The rows come from 4 hidden closed curves, with some noise, and rows from the same curve form a group. Each curve winds through 10 dimensions. The rows are also pushed far along 5 directions, which tell nothing about the answers.
(in the rows, 128 means zero)
Some rows, each with its group after it:
[104 163 117 152 168 100 153 132 167 194 119 102 200 145  60 110 116 141
  79 141 151 144 168 122 143]
Q_970
[107 106 127 111 142 144 134 144 102 147 158 161 128 104 144 148 157 116
 168 155 111 105 138 123 147]
Q_136
[159 122 134 114 124 111  76 132  58  70 112 124  73  98 140 142 122  95
 135 101  85 125 125 144 112]
Q_136
[127 131  77 125 104 178 135  89 117 148 154 144 131 121 169 152 152 145
 155 168 136 135  90 136 123]
Q_995
[129 162  91 145 126 116 160 106 181 192 134  94 196 154 105 116 153 175
 112 146 120 134 159 119 122]
Q_995
[136 176 110 197 188 143 185  93 161 113 155 112 137 132 116 180 127 133
 131 168 190 134  92 138 157]
Q_740
[162 115 115 101  60 136  97  94 122 140 140 133 112 129 179 127 120 158
 141  80 123 110 167 132  56]
Q_995
[137  89 111  68  99 119  69 175 105 127 108 169 125 127 114 120 130 149
 103 107  82 120 144  80 114]
Q_740
[117 134 132  97 121 104  87 144  71 103  76  96 108 113  53  74  85 107
 111  71  72 112 126 104 116]
Q_970
[124 159 111 154 172 136 155 124 143 132 158 139 138 132 103 166 124 133
 126 161 156 136 102 129 162]
Q_740
[113 143 104  74  85 177  88  91 142 170 171 140 204 120 147  91 119 124
  94  97 155 141 182 107  50]
Q_970
[ 99 128 163  71 110 110 100 147  88  99  96 114  94 128  95  89 113 109
 161  74  24  89 123 124 119]
Q_970
[118 130 111  86 107 154 147 126 128 166 172 153 132 105 159 145 151 126
 180 146 123 121 137 151 156]
Q_995
[111 125 119 120 146 100 148 152 133 162  99 108 117 131  94 120 111 134
 135 139 136 122 126 132 167]
Q_740
[122 124 137 178 145 112 146 136 132 147 182 113 155 147 155 147 129 129
 125 167 183 154 144 157 129]
Q_995
[130  88 134  68 119 127  85 194  98 115 160 172 120 124 156 120 127  94
 119 132 131 153 135 133 156]
Q_136
[163 110 127 126 101 135 133 111 139 104 103 143  72 142 155 131 112 154
 139  91 141  99 112 129 102]
Q_740
[124 146 124 135 108 146 161  71 126 110 115 150 109 128 149 139 126 135
 172 115 158 131 111 145 106]
Q_136
[108 128 120  91 136 112 102 169 124 153 124 102 177 147  96  87 134 114
  82 144  99 153 141 117 145]
Q_740
[119 158 137 109 134  75 112 167 102 121 129  93 127 127  72 109 105 109
 128 109  71 147 141 150 165]
Q_995
[108 117 134  91 120 120  90 140 124 150 108 147 175 152 106  74 129 120
  80 105  85 145 160 102  98]
Q_970
[133 120  93 141 138 172 167 108 151 171 156 186 148 121 153 160 173 153
 132 191 168 139 111 123 154]
Q_136
[113 143  77 113 130 125 158 137 184 221 162 127 220 143 129 142 175 166
 123 182 134 155 179 123 156]
Q_995
[ 90 148  71  92 143 216 162  73 137 213 160 194 167 116 124 151 155 152
 141 187 165 105  95 110 119]
Q_995
[146 120 110  80 126 108  96 180 135 171 183 152 185 138 138 115 168 118
  88 166 103 178 171 127 153]
Q_136
[133 125 158  94  95  98 113 137 137 148 146 161 128 140 102  73  94 133
 122  68 122 128 176 108  89]
Q_995
[113  90 127  66 118 111  82 195  98 179 158 156 167 143 131 112 121 126
 100 111 101 119 197 138 124]
Q_970
[132 146 148 195 145 130 185 105 189 133 160  63 170 130 166 126 150 111
 143 152 180 147 148 151 149]
Q_970
[113 135 132 153 102 187 136  73 164 142 147 142 134 121 187 160 141 141
 135 152 166 133 100 145  98]
Q_970
[189 120 164 202 146  70 141 143 160  78 127  50  94 123 141 108 108 105
 122  96 160 133 150 122 140]
Q_740
[ 86 124 153 107 126 123 112 153  96 104 109 119 139 150  81  99 119 137
 133 103  58  93 118 105 109]
Q_970
[ 55 109 117  89 130 140  98 148  56 126  49 160  99 109  64 142 127 135
 145 145  24 104  66 103 153]
Q_740
[122 136 166 170 109 108 147 111 162 114 108  68 128 123 129 116 126 140
 140 117 145 121 136 129 107]
Q_740
[ 90 129  79  57 118 201 123  88  88 169 126 193 124  74 150 170 139 119
 177 152 147 113 112 132 125]
Q_136
[138 105 110 152 156 135 127 154  95 118 127 116  92  74 143 173 133 101
 143 177 168 134 100 136 183]
Q_970
[128 111 104  76 118 164  94 130  90 158 142 163 105  73 157 154 132 101
 139 144 134 128 125 146 143]
Q_136
[163 115 130 116 121  83 125 187 157 115 115 137 122 110 129 153 136 130
 116 117 137 164 175 139 189]
Q_136
[ 89 151 122 153 164 143 173 110 154 159 122 103 201 148 122 141 165 138
 127 174 143 129 142 147 135]
Q_136
[177 124 121 143 120 128 116 122 145 123 155  88 139 112 192 133 143 106
 108 134 182 150 167 151 114]
Q_740
[145 132 163 172 115 140 133  55 123 106 107 120  85 144 144 102  69 132
 128  50 174  85 141 140  34]
Q_995
[112 132 121 114 141  70 132 190 121 128 121 123 125 139  89 134 125 122
 138 154  99 174 119 140 208]
Q_136
[ 91 148 137  91 122 159 107  87 104 136  99 181  91  97  91 139 109 123
 149 112  89 109  89 109 103]
Q_995
[109  85 124  79 109 145  77 168  74 109  94 160 109  97 135 141 161 112
 134 141  35 121 106 116 153]
Q_136
[127 104 142 157 117 108 123 153 136 120 127  97 127  95 144 152 147 128
 142 158 147 142 136 119 147]
Q_740
[ 71 142  92 105 138 147 150 137  72 132  97 123 137 123  60  94 117 118
 153 152  94 131  70 126 177]
Q_970
[165 112 121 147 110 101 122 175 131 102 159  80 135 115 155 117 114 111
 118 122 175 167 156 148 164]
Q_970
[119 123 145  72 106 115  88 143  81 128 119 183 113 143  95  75 129 115
 113  98  38 132 126 120 113]
Q_136
[112 132 157 188 118 150 140  86 134 100 120 116 104 133 149 156 106 145
 138 127 168 111  91 146  87]
Q_970
[133  91 170 149 106 134 103 121  80  61 103 139  56 131 173 143  94 116
 149  77 125 101 109 163  96]
Q_995
[ 97 145 120 134 178 127 152 160 139 131 110 112 172 149  73 103 141 109
  88 172 120 156  95 122 189]
Q_136
[ 94 126 117  96 120 146 109  94  60 121  97 143 117 160 117  99 121 132
 146 127  97 109  92 125  67]
Q_970
[139 159 133 203 142 121 158  97 152 124 163 108 129 147 120 127 103 131
 112 148 187 157  94 134 123]
Q_740
[145  74 135  77  86 129  60 183 129 142 169 187 113 116 190 160 109 123
 115  91 106 133 175 141 134]
Q_740
[137 162 106 181 172 133 166  96 108 132 163  80 114 118 111 132 134 112
 153 174 145 121  81 127 145]
Q_995
[147 147 164 177 114 116 155  72 119  59 113 124  88 153 143 104 106 121
 148  85 145 136 108 148  81]
Q_136
[ 69 110 104 109 108 208 119  84 122 167 136 180 160 122 172 164 142 140
 144 154 134 120 110 126  97]
Q_740
[135 103 142 134 142  81 116 197 128 140 147 117 115 106 107 127 138 108
 129 147  84 142 140 120 197]
Q_136
[137 118 128  90 117 115 116 135 154 165 149 113 157 136 140  89 100 125
 117  84 171 119 203 109  86]
Q_740
[140 117  96 110 138 154 119 128  98 154 154 160  91  93 146 177 151 129
 158 164 111 100 102 127 153]
Q_740
[ 93  85 108  27 100 143  69 184  95 164 120 164 162 134 142 124 140 135
 110 131  92 121 157 125 118]
Q_136
[161 114 146 197 154 140 157 111 145  86 120  90  94 125 154 138 139 118
 137 130 144  93 100 123 134]
Q_995
[116 159 111 100 153  93 136 147 132 153 114 139 152 122  71 137 133 132
 130 115  80 134 165 115 161]
Q_995
[ 79 129 124 119 157 161 142 133 115 132 117 163 163 140 101 136 158 134
 131 154  79 113 106 114 148]
Q_995
[143  91 156 116 106 117  79 126  48  58  97 155  47 133 152 110  98 105
 137  83  96 115 101 136  80]
Q_970
[ 93 149 122  90 105 141 108 128 189 193 135 133 213 143 108 109 133 145
  77 130 112 156 161 113 115]
Q_970
[109 120 120 191 165 155 164 103  90 124 130 116 121 145 135 142 137 130
 145 166 131 100  84 150 134]
Q_970
[125 126 133 113 136  63 111 199 138 180 179 119 191 162  87  92 126 136
  88 140 120 159 194 116 145]
Q_995
[112 143 112 108 111 154 128  87 119 116  75 161 128 144  81  99 122 161
 121 102  96 105  94  81  79]
Q_740

New rows. What belongs after each?
[107 129 100 119 109 113 145 147 174 189 119  94 220 167 112  88 150 168
  95 156 150 160 169 110 128]
Q_970
[ 81 120 113  86 113 179 114 117 139 182 125 177 159 122 140 135 151 131
 121 158  98 136 112 123 130]
Q_970
[176  89 132 148 113 106  93 165 136 119 143 137  78 110 177 175 118 128
 118 110 114 128 144 147 154]
Q_740
[ 74 135 143 124 122 177 133  83  94 112  98 162 137 149 114 110 118 130
 144 100  89  97 102 126  79]
Q_995
[166  96 154 177 137 135 130 132 159 113 150 106 110 113 188 159 148 124
 127 141 162 104 140 125 118]
Q_995
[116 125 126 124 119 114 103 134  98 101  73 126 117 123  72 107 127 143
 117 112  73 118 106  75 110]
Q_740
[154 151 128 154 125 131 130  76  93  81  77 100  53  88 121 145  93 116
 151  87 135 106 100 146 111]
Q_136
[126 112 159 105 101 150 114 103 102 117 106 138  96 112 164 123 126 117
 151  86 114  90 147 155  85]
Q_136
[110 142 105  71 121 164  96  84  61 126 129 163 128 120 129 115 145 111
 143 124  75 115 112 117  73]
Q_136
[121 128 106 104 160  85 126 199 147 159 141 153 145 100 102 181 148 119
 126 177 110 177 147 131 234]
Q_995
[168 140 155 196 127 103 139 102 134  53  97  86  92 123 112 111 122 128
 125 102 123 127  98  98 111]
Q_740
[159  96 154 132 112  62  93 200 134 106 129  91 118 101 125 120 131 116
 116 116 113 147 169 102 155]
Q_740
[138 125 106  51 120 123  87 161 123 177 157 129 172 110 122 116 150 129
 109 134 115 121 187 105 115]
Q_740
[145 143 121 108 141  59 122 197 139 116 129 124 135 137  83 132 124 132
 112 141 122 177 144 121 189]
Q_970
[ 77 174  98 137 162 128 190 106 129 139  81 133 140 135  63 136 141 139
 156 172 111 149  74 132 188]
Q_136
[135  86  98  63 116 142 110 179 108 166 149 220 118 111 141 154 168 140
 132 168 100 135 124 123 176]
Q_136
[114 179 118 145 113 126 146  86 141 134 115  64 193 148  72  45  95 128
 100  78 136 142 154 109  84]
Q_970
[164 126 129 144  76 104 125 127 180 146 183 114 163 142 177 115 135 149
 120 114 167 171 186 131 102]
Q_995
[117 166 141 166 154 118 153 105 138 107  94 133  80 106  65 141 108 124
 132 144 115 137  56 120 169]
Q_995
[163 105 140  53  95 103  80 169 101 105 146 138  81  93 159 135 129 111
 164  90  95 110 166 126 121]
Q_970
[158 106 152 190 149 103 152 156 143 104 148  90 121 124 189 183 155 123
 141 157 170 135 158 180 162]
Q_136
[111  95 138 108 124 106  97 199 101 130 163 147 136 132 157 161 127 117
 125 153 125 157 147 165 169]
Q_995
[114 131 134 101 102 149  88  95  94 103  92 138 146 115 125 105 142 119
 123  85  61 113 150 107  64]
Q_136
[141 153 106 168 128 164 140  91 137 120 166 107 156 127 153 126 131 108
 118 146 162 162 109 141 132]
Q_970
[102 159  89  72 133 178 127  83 126 183 138 134 194 113 123 117 157 125
 124 147 139 120 156 114  86]
Q_740
[126 132 115 106 120 172 135 108 131 161 146 179 103 106 129 147 137 140
 140 152 138 109  91 123 133]
Q_995
[ 89 130 106  67 101 156 105 121 159 193 129 130 239 164 130  87 137 152
  80 121 141 132 194 108  62]
Q_136
[110 131 130 113 172  79 104 209 141 145 107 133 134 108  60 167 144 121
  94 173  68 154 122 114 219]
Q_995
[102 154 119 128 115 171 121  80 149 152 125 130 157 127 125 128 127 137
 108 138 127 134 102 121  97]
Q_970
[ 93 155  81  92 181 152 149 135 113 154 107 131 161 109  91 149 164 106
 132 187  98 140  99 129 195]
Q_740
[103 158 109 118 143 115 137 160 146 167 184 115 203 133 120 141 145 121
 118 170 135 179 161 152 174]
Q_995
[139  72 123 123 140 143 115 165  96 125 144 171  66 104 185 188 115 112
 147 150 172 117 115 163 166]
Q_995
[161 131 149 179 129 108 143 125 161  93 169 103 144 152 168 114 119 112
 113 124 199 173 146 143 117]
Q_136
[104 140 146  68 126 103  75 143 108 136  90 162 117 110  58 119 107 128
 114  79  44 110 149  93 106]
Q_995
[160 127 134  93 115  78 106 193 157 115 150 105 149 122 126 126 142 133
 122 112 114 146 181 107 149]
Q_970
[119 118 160  87 110  86  95 193 138 111 143  96 152 144 120 108 129 125
 124  97  75 126 171 121 136]
Q_970
[119 134 123 159 126 163 139  80 118 117 115 111 109 133 121  97 113 124
 132 134 139 117  66 103  98]
Q_136
[185 148 175 152 106  99 117  90 141  49  89  89  80 127 122  69  93 100
 116  25  98 118 145 121  83]
Q_740
[ 96 136 109 104 126 190 121  75 100 153 136 190  99 113 128 156 119 133
 162 122  88  92  86 123 109]
Q_740
[ 98 127 126 123 109  97 141 146 180 179  89  95 208 165  88  64 132 160
  82 122 127 152 175 104 122]
Q_970
[128 125 157 166  92 129 137 104 183 135 141  83 167 117 174 131 138 141
 132 124 189 137 174 126  82]
Q_740
[201  99 144 165 144  82 132 197 173 120 175 132  86 105 165 172 120 118
 105 146 202 159 155 152 205]
Q_995
[111 119 113 194 155 177 167  91 136 152 157 142 132 108 173 196 137 137
 143 200 230 133  96 151 139]
Q_970
[100 128 104 109 143 173 148 114 147 182 158 152 178 113 116 109 169 121
 139 172 112 120 121  76 141]
Q_136
[125 152 122 123  78 170 137  37 119 120 106 170 105 118 135 117 114 153
 151 101 164 121 102 122  48]
Q_740
[146 149 133 136 161  63 137 183 132  93 108  69 108 118  78 136 144 116
 139 147  73 139 111 122 211]
Q_970
[160 122 139 109 116  90 106 147  84  67 118 152  49 118 123 142 102 121
 160 102 121 132 104 135 133]
Q_970
[107 145 119  84  88 164 120  82 102 128 106 189 116 111 106 106 134 129
 147 117  98 135  93 107 102]
Q_740
[163 116 161  97 108 105  91 127 113  82 110 117  85 126 128  72  87  98
 128  22  98  95 167 105  76]
Q_740
[144 126 132 174 129 131 129 120 109 107 163 145  76 120 145 155 103 121
 136 151 173 143  75 145 139]
Q_740
[142 105 128 175 145 123 128 152 121 110 104 147 111  95 124 175 140 129
 112 142 130 137 127 133 177]
Q_136
[ 75  99 131  71 116 158  84 154  71 126 119 200  85 134 112 126  97 116
 138 114  46 111  72 129 148]
Q_740
[100 142 103 103 167 153 149 108 121 149 128 135 149 137 103 116 114 114
 139 130 145 108 124 103 120]
Q_740
[186 102 128 115  97 125  83 129 103  92 108 125  55 106 171 144  89 120
 119  68 132 103 138 148 106]
Q_995
[167 133 112 189 113 110 166 118 133 109 110  78 113 148 112 104 129 155
 130 113 110 116 112 137 147]
Q_970
[138 114 153 195 162  84 148 150 108 108 131 109  84 146 116 139 107 124
 132 145 148 129 103 152 157]
Q_995
[106 128 117 145 139 104 117 154 143 142  91 101 174 129  77 124 140 149
  94 150 101 145 135  87 142]
Q_740
[130 129  89  45 112 168 113 101 103 163 149 179 150 133 134 103 156 140
 146 123 101  95 144  88  68]
Q_136
[164 130 155 179 130 107 131 125 137  67  96  66 103 147 127 101 101 117
  97  98 150 130 110 137 115]
Q_136
[150 130 163 165 111 154 125  67 158 108 147 131 145 133 175 129 132 140
 122  78 157  94 176 114  29]
Q_995
[139 108 123 132 131 131 119 143  74  96 115 142  55  93 146 143 137  85
 151 166  99 153  62 163 197]
Q_740
[176 117 120 190 133  91 157 164 126  89 113 101  94 128 101 122 132 138
 123 120  95 130 108 128 201]
Q_970
[149 141 163 167 142  59 143 160 131  75  93 117 104 159  77  98 124 120
 108 111  76 163 113 143 177]
Q_136
[ 82 130 146 131 106 189 157  66 142 145 143 144 136 130 177 131 140 127
 175 134 140 110 108 146  93]
Q_970
[111 114 153 107 110 132  87 138  97 105 114 163  80 142 111 111  82 122
 120  71  63 112  99 127 118]
Q_740
